The groups are shells around one centre, one inside the other: the same stretched ball of 7 dimensions in 8 sizes.
In the rows, zero is written as 128.
Known rows, each followed by its group:
[110 102 108 156 141 155 183 153 106 110 137  80 170 163  95 109 142 162
 136  66 142 100 138 101 136]	Z_487
[141 120 106 133 127 150 175 156 128 140 160  86 178 148  99 103 165 170
 112  83 127 133  96  99 146]	Z_760
[132  90  94 122 151 142 192 156 108 188 122  47 147 128  71 117 138 151
 112  63 175  89 101  86 136]	Z_567
[140 130 125 159 116 150 167 148 130 118 166  98 185 169 119  99 166 174
 124  82 113 144  97 110 145]	Z_760
[116 125 106 125 118 137 182 159 104 109 139  73 177 141  85  97 157 151
 130  94 136 108 130 105 148]	Z_931
[132  90 108 157 140 157 194 145 116 127 141  84 155 155  95 107 151 182
 135  62 143 107 116  96 148]	Z_567
[108 112 104 130 135 148 178 175 104 114 122  58 153 128  86 113 153 132
 132  72 141  90 151 108 134]	Z_487
[121  91 103 131 147 164 188 180 110  93 125  75 143 131  90 110 169 174
 143  62 140 102 158 100 139]	Z_858
[126  90 104 141 152 161 185 169 113 128 127  70 146 140  92 116 155 167
 132  55 148 102 135  97 133]	Z_931
[125  94 104 128 137 155 196 171 107  94 126  75 143 127  85 103 170 176
 146  72 141 101 149 100 151]	Z_760
[124  96 101 146 150 141 186 140 108 196 131  54 166 157  81 118 121 147
 109  60 174  91  90  88 129]	Z_168
[130  94 106 143 151 157 185 160 112 137 136  77 165 159  93 110 150 183
 128  61 155 114 117  90 132]	Z_74
[ 94 122 109 141 132 147 170 172  98 103 125  61 171 146  92 112 143 123
 134  75 138  91 159 112 125]	Z_168
[136 124 125 152 123 151 172 158 120 102 153  95 179 166 114  97 169 184
 135  80 123 140 114 106 142]	Z_182
[127 106 104 133 145 148 182 158 107 142 139  75 179 161  88 104 148 178
 122  73 157 118 111  89 132]	Z_74
[131 123 116 151 129 154 168 155 123 119 159  94 189 171 111 102 159 176
 122  78 125 137 108 102 136]	Z_182
[100 145 112 132 122 139 159 168 101 110 143  70 203 163  97 102 145 131
 121  93 133 117 136 109 124]	Z_858
[110 128 122 141 132 143 166 173  98 108 126  67 181 162 101 105 150 150
 138  76 145 116 141 107 121]	Z_487
[120 141 121 128 104 142 175 169 106  53 150  97 190 153 103  82 181 179
 148 106 112 138 145 113 154]	Z_168
[114 109 105 133 141 139 180 161 100 159 119  48 161 141  82 115 135 133
 122  68 164  89 121  98 127]	Z_858
[122  90 110 144 152 163 185 177 107 107 118  69 140 140  95 115 160 170
 145  53 148 100 152 100 130]	Z_74
[113 132 116 161 128 148 159 148 118 139 157  81 199 178 110 111 136 139
 112  76 128 121 108 108 125]	Z_74
[125 111 114 136 137 151 182 168 104 102 134  81 173 158  97  98 162 184
 141  76 145 123 133  97 136]	Z_760
[137 140 110 125 117 132 168 150 119 159 161  78 201 159  96  96 155 161
 104  98 137 139  78  97 141]	Z_168
[144 135 129 147 104 151 172 162 128  69 163 108 176 154 121  88 192 191
 143  93  98 153 120 116 158]	Z_487
[125 145 112 142 106 139 163 145 127 130 173  89 202 160 106  99 155 142
 107  99 111 132  96 111 147]	Z_567
[125 116 112 134 134 159 173 177 116  88 144  89 172 150 104 101 174 179
 136  77 125 130 141 104 137]	Z_182
[142 110 107 145 116 145 189 138 129 140 157  83 157 136  95 103 161 161
 120  82 124 112  94 105 164]	Z_567
[116 136 120 137 116 138 168 166 107 108 136  69 176 147 101 102 159 140
 133  88 129 116 131 114 136]	Z_74
[124 147 120 145 105 134 165 145 116 121 162  86 202 167 106  94 154 150
 119 100 119 133 100 111 146]	Z_760
[133 135 121 134 114 151 170 170 119  74 157 101 186 156 111  89 184 186
 138  95 110 148 129 109 148]	Z_182
[135 102 106 133 127 144 195 153 113 129 134  71 148 130  86 102 161 167
 134  77 143 103 116 100 156]	Z_760
[122 114 108 133 123 143 189 154 106 106 140  79 169 145  87  96 158 168
 137  87 138 109 128 102 152]	Z_931
[123 142 125 139 102 141 173 162 110  60 153  98 188 158 108  84 178 176
 148 103 109 138 137 115 154]	Z_168
[136 113  97 127 132 149 179 152 126 154 158  81 177 144  90 106 157 164
 105  82 135 122  94  94 146]	Z_567
[117  95  96 139 157 156 177 164 113 165 130  58 160 145  86 124 136 143
 111  55 158  94 121  93 122]	Z_858
[116  96 102 160 155 152 177 144 114 183 136  60 168 163  91 126 120 138
 108  51 161  91 103  94 121]	Z_74
[119 106 115 150 133 146 188 153 102 111 130  75 165 158  93 102 148 169
 143  72 148 104 131 101 141]	Z_487
[120 149 121 126 100 134 168 168 109  80 146  81 185 142 102  89 175 148
 137 106 113 129 135 118 150]	Z_487
[134 150 116 138 112 136 159 145 124 147 173  90 216 175 108  95 153 160
 102 100 124 149  78 102 139]	Z_487
[108 111 106 156 142 156 170 156 113 132 145  76 180 165  99 116 136 143
 118  66 137 104 128 103 126]	Z_168
[127  88  94 138 159 157 186 155 115 171 136  66 162 150  83 119 138 163
 111  56 163 100 107  85 129]	Z_858
[ 92 113 108 146 136 154 175 172  97  82 125  70 168 150  93 110 147 137
 144  72 135  90 172 111 129]	Z_858
[106 104 111 148 141 164 175 181 109  83 123  71 147 137 100 117 160 143
 145  60 128  94 172 113 130]	Z_567
[140  92 104 149 153 149 185 142 119 197 138  63 160 156  90 119 133 164
 108  54 167 105  80  86 131]	Z_74
[112 118 123 157 134 158 167 172 109  87 133  80 168 161 111 109 158 157
 144  66 127 116 151 113 126]	Z_182
[117 119 117 136 124 145 184 166  98  79 132  82 175 156  95  92 164 179
 151  86 138 119 145 104 143]	Z_858
[ 97 107 109 140 133 152 184 174  95  71 119  70 156 140  88 106 155 147
 153  74 136  88 177 111 137]	Z_858
[114 111 107 153 143 155 170 156 115 142 144  74 179 164  99 116 138 146
 116  65 141 107 120 101 125]	Z_931
[113 116 104 153 142 142 170 141 111 183 145  62 190 172  91 118 117 132
 102  68 157 100  94  95 121]	Z_168
[141 110 118 144 122 146 188 151 116 113 143  86 160 149 100  96 167 186
 139  79 134 124 110 102 154]	Z_74
[134 103  98 125 130 145 193 152 115 135 143  75 159 132  81 101 159 168
 123  82 143 107 111  95 156]	Z_760
[120 138 115 117 122 143 167 181 104  90 140  80 190 151  97  93 172 168
 134  95 132 135 138 104 134]	Z_168
[112  94  99 149 154 154 181 156 110 159 129  59 159 150  87 123 130 139
 117  54 158  86 124  96 125]	Z_182
[133 124 119 142 112 146 184 153 114  78 155 101 181 159 104  86 175 193
 144  94 119 136 124 106 159]	Z_567
[122 118  99 131 130 140 182 145 111 146 153  78 192 159  84 100 143 162
 112  89 146 115 102  92 144]	Z_487
[120 115 109 142 122 143 186 148 109 115 143  78 170 148  91 100 152 158
 132  84 135 106 123 104 151]	Z_931
[129  87 100 145 157 159 186 158 116 161 133  67 153 148  89 120 142 166
 119  52 159 101 113  90 130]	Z_182
[135 101 106 148 134 157 184 151 126 131 150  84 157 144  99 109 159 167
 123  68 129 112 112 101 149]	Z_182
[154 111 106 133 125 145 186 145 129 156 158  85 167 143  95 100 165 183
 113  82 136 131  79  94 157]	Z_760
[116 128 106 136 129 141 169 153 111 143 151  74 196 163  93 105 141 147
 111  86 141 117 108  99 132]	Z_931
[ 93 141 115 135 119 141 161 176  99  86 132  67 185 149  97 104 152 121
 135  89 125 105 161 118 127]	Z_567
[130 140 117 146 117 142 160 151 126 141 164  84 195 164 110 104 154 148
 109  88 121 135  93 108 137]	Z_931
[107 116 119 149 132 155 173 175 104  79 127  75 162 149 103 108 159 150
 148  70 129 106 163 114 131]	Z_931

New rows. What belongs after each?
[105  92  95 149 159 156 181 154 106 161 130  59 166 157  83 124 122 138
 114  54 162  83 127  93 121]	Z_567
[112  99 101 151 133 144 191 140 108 145 134  64 158 144  82 113 131 136
 125  69 148  80 121 102 146]	Z_567
[109 116 101 132 130 144 179 159 106 123 137  67 173 142  85 107 146 139
 124  82 141  98 133 103 139]	Z_931
[113 134 110 134 113 145 170 165 115  95 148  79 176 138  98 102 164 136
 128  92 114 113 139 116 146]	Z_487
[109 128 123 132 116 146 177 182  97  48 124  78 163 139 100  93 176 160
 161  88 123 114 173 118 142]	Z_487
[127 138 117 137 112 137 167 156 117 128 151  75 183 150 102 101 158 144
 120  91 125 124 107 111 142]	Z_931
[ 98 121 119 152 132 163 165 183 106  54 133  84 171 155 110 108 164 148
 150  71 115 111 181 119 126]	Z_567
[123 134 108 141 108 141 173 145 123 120 164  86 187 149  99  99 157 143
 115  96 113 119 108 111 154]	Z_567
[125  80 103 154 154 167 189 162 118 132 127  69 132 136  94 123 150 159
 133  45 145  89 137 100 136]	Z_487
[111 144 118 152 120 133 156 146 110 156 152  68 205 176 103 108 129 124
 108  86 138 117  98 109 123]	Z_487
[124 103 109 161 137 152 181 142 118 146 145  76 166 159  98 114 139 153
 122  64 140 103 109 102 139]	Z_931
[146 110 104 143 128 147 183 137 130 166 163  85 174 153  96 105 153 172
 106  78 136 125  75  94 152]	Z_760
[125 119 118 138 131 161 171 180 115  72 144  94 173 154 109  99 179 184
 143  78 119 135 148 107 137]	Z_760
[125 124 123 144 130 159 167 178 116  81 144  91 175 160 114 101 174 178
 141  76 121 137 142 109 132]	Z_182
[133 102  99 123 140 149 187 163 115 145 136  68 157 133  84 108 158 166
 121  73 150 109 114  93 143]	Z_931
[101 110 118 149 132 153 180 175  96  70 116  69 152 142  97 108 157 146
 157  69 134  92 175 115 134]	Z_487
[139 119 123 156 129 152 171 155 123 128 151  87 174 165 114 105 161 176
 127  70 130 135 103 104 136]	Z_182
[140 109 118 170 133 161 172 144 134 137 162  95 171 168 117 111 155 173
 119  63 121 129  96 105 141]	Z_487
[116 115 110 138 136 155 171 175 113 109 135  72 164 143  99 112 160 148
 130  70 132 110 143 108 130]	Z_931
[ 98 107 100 145 140 148 182 154  99 123 133  67 175 156  83 111 131 138
 127  72 148  86 142 101 133]	Z_567
[129 128 112 131 112 138 182 151 112 108 152  86 184 151  94  90 164 171
 130  98 129 126 113 103 155]	Z_931
[132 110 107 161 135 144 176 130 125 192 155  70 177 164  97 117 127 143
 100  66 147 107  74  97 136]	Z_760
[111 103 109 163 147 155 175 150 110 145 138  70 174 169  98 119 129 146
 121  58 149  99 122 100 123]	Z_74
[107 145 123 134 114 140 164 174  99  73 138  80 193 160 104  93 164 154
 143  96 124 127 150 114 133]	Z_74
[109  95 105 149 141 153 191 158 102 111 123  68 152 145  87 111 144 153
 142  64 148  86 148 103 139]	Z_74
[114  86 100 154 151 151 193 144 104 155 126  61 154 152  81 118 127 151
 127  56 164  80 122  93 135]	Z_487
[131 137 120 151 130 143 156 150 122 164 160  79 203 180 112 108 143 155
 104  78 137 140  82 101 122]	Z_487
[121 141 127 168 122 144 152 148 122 147 157  78 197 180 120 112 139 135
 112  75 125 129  97 113 122]	Z_567
[105 153 126 141 110 135 159 166  99  88 143  78 205 170 106  94 154 144
 136  99 125 128 138 115 129]	Z_567
[130 129 117 138 108 134 184 146 110 108 148  84 179 152  96  90 162 168
 136  96 130 123 111 107 157]	Z_858
[117  97 108 157 139 144 187 143 107 159 126  57 152 148  87 118 128 136
 126  59 157  81 115 102 136]	Z_487
[127  89  92 141 156 141 190 135 110 221 131  48 163 151  73 123 114 142
  98  57 182  83  79  82 130]	Z_567
[120 106 115 147 136 152 181 167 108 110 124  68 150 142  97 111 156 154
 142  65 141 101 142 107 136]	Z_931
[121 104 111 144 135 160 180 173 116  97 131  75 144 131 100 112 167 153
 140  65 126 103 150 111 141]	Z_168
[126 131 113 118 123 152 169 185 114  78 145  88 179 142 101  94 184 175
 135  92 119 138 144 106 140]	Z_487
[128 132 121 153 134 145 156 156 120 162 151  73 194 175 112 113 142 148
 108  71 140 132  91 103 118]	Z_487
[119 137 114 134 109 134 174 153 109 115 148  77 187 151  95  95 156 147
 127  97 128 118 117 109 147]	Z_931
[152 139 125 135 109 145 170 158 127 102 167 104 192 163 115  85 185 201
 129  98 114 164  94 104 153]	Z_567
[123  86 103 140 148 157 194 166 108 120 121  66 137 132  86 113 155 166
 140  57 151  91 142  98 141]	Z_182
[114  94 101 159 153 150 178 145 113 190 129  50 156 152  88 130 117 123
 108  49 163  79 106  97 122]	Z_858
[143 126 108 149 130 145 164 137 135 190 173  83 197 171 106 111 142 157
  89  78 135 136  60  95 135]	Z_567
[125 108 112 155 140 160 176 157 118 117 149  89 176 168 106 108 154 176
 128  67 134 123 122 100 134]	Z_74
[120 152 129 139 107 150 157 178 115  51 157 102 199 165 120  88 184 173
 143 100 100 153 145 119 139]	Z_858
[126 135 127 158 111 154 165 159 124  76 162 102 185 166 121  96 173 170
 138  87 101 140 128 118 146]	Z_74
[146 103 105 138 132 142 191 139 120 167 149  76 165 148  88 103 151 178
 115  75 151 117  81  90 152]	Z_182
[144 104 119 130 130 158 188 178 116  76 133  90 145 135 103  95 192 204
 154  74 128 132 141 103 152]	Z_567
[126 132 128 157 109 146 173 153 115  81 152  96 181 165 115  93 168 171
 144  88 113 132 126 115 149]	Z_858
[142 114 105 120 133 134 185 151 111 175 139  64 174 146  83 101 150 170
 112  82 162 121  82  88 142]	Z_487
[101 130 122 160 136 153 157 167 104 103 139  78 194 180 112 110 141 145
 132  70 134 118 143 110 114]	Z_567
[110 136 114 148 125 146 161 155 112 121 155  82 202 174 105 104 144 145
 118  85 128 124 120 107 128]	Z_760
[147 108 112 131 130 148 187 159 119 127 144  83 161 144  97  98 172 191
 130  78 140 131 104  95 150]	Z_931
[101 150 126 154 110 140 156 160 104  86 148  82 203 174 112  99 149 135
 134  93 116 123 140 120 129]	Z_487
[139 102 104 153 146 145 181 131 121 204 153  71 182 172  93 114 126 166
  99  64 163 115  65  85 132]	Z_567
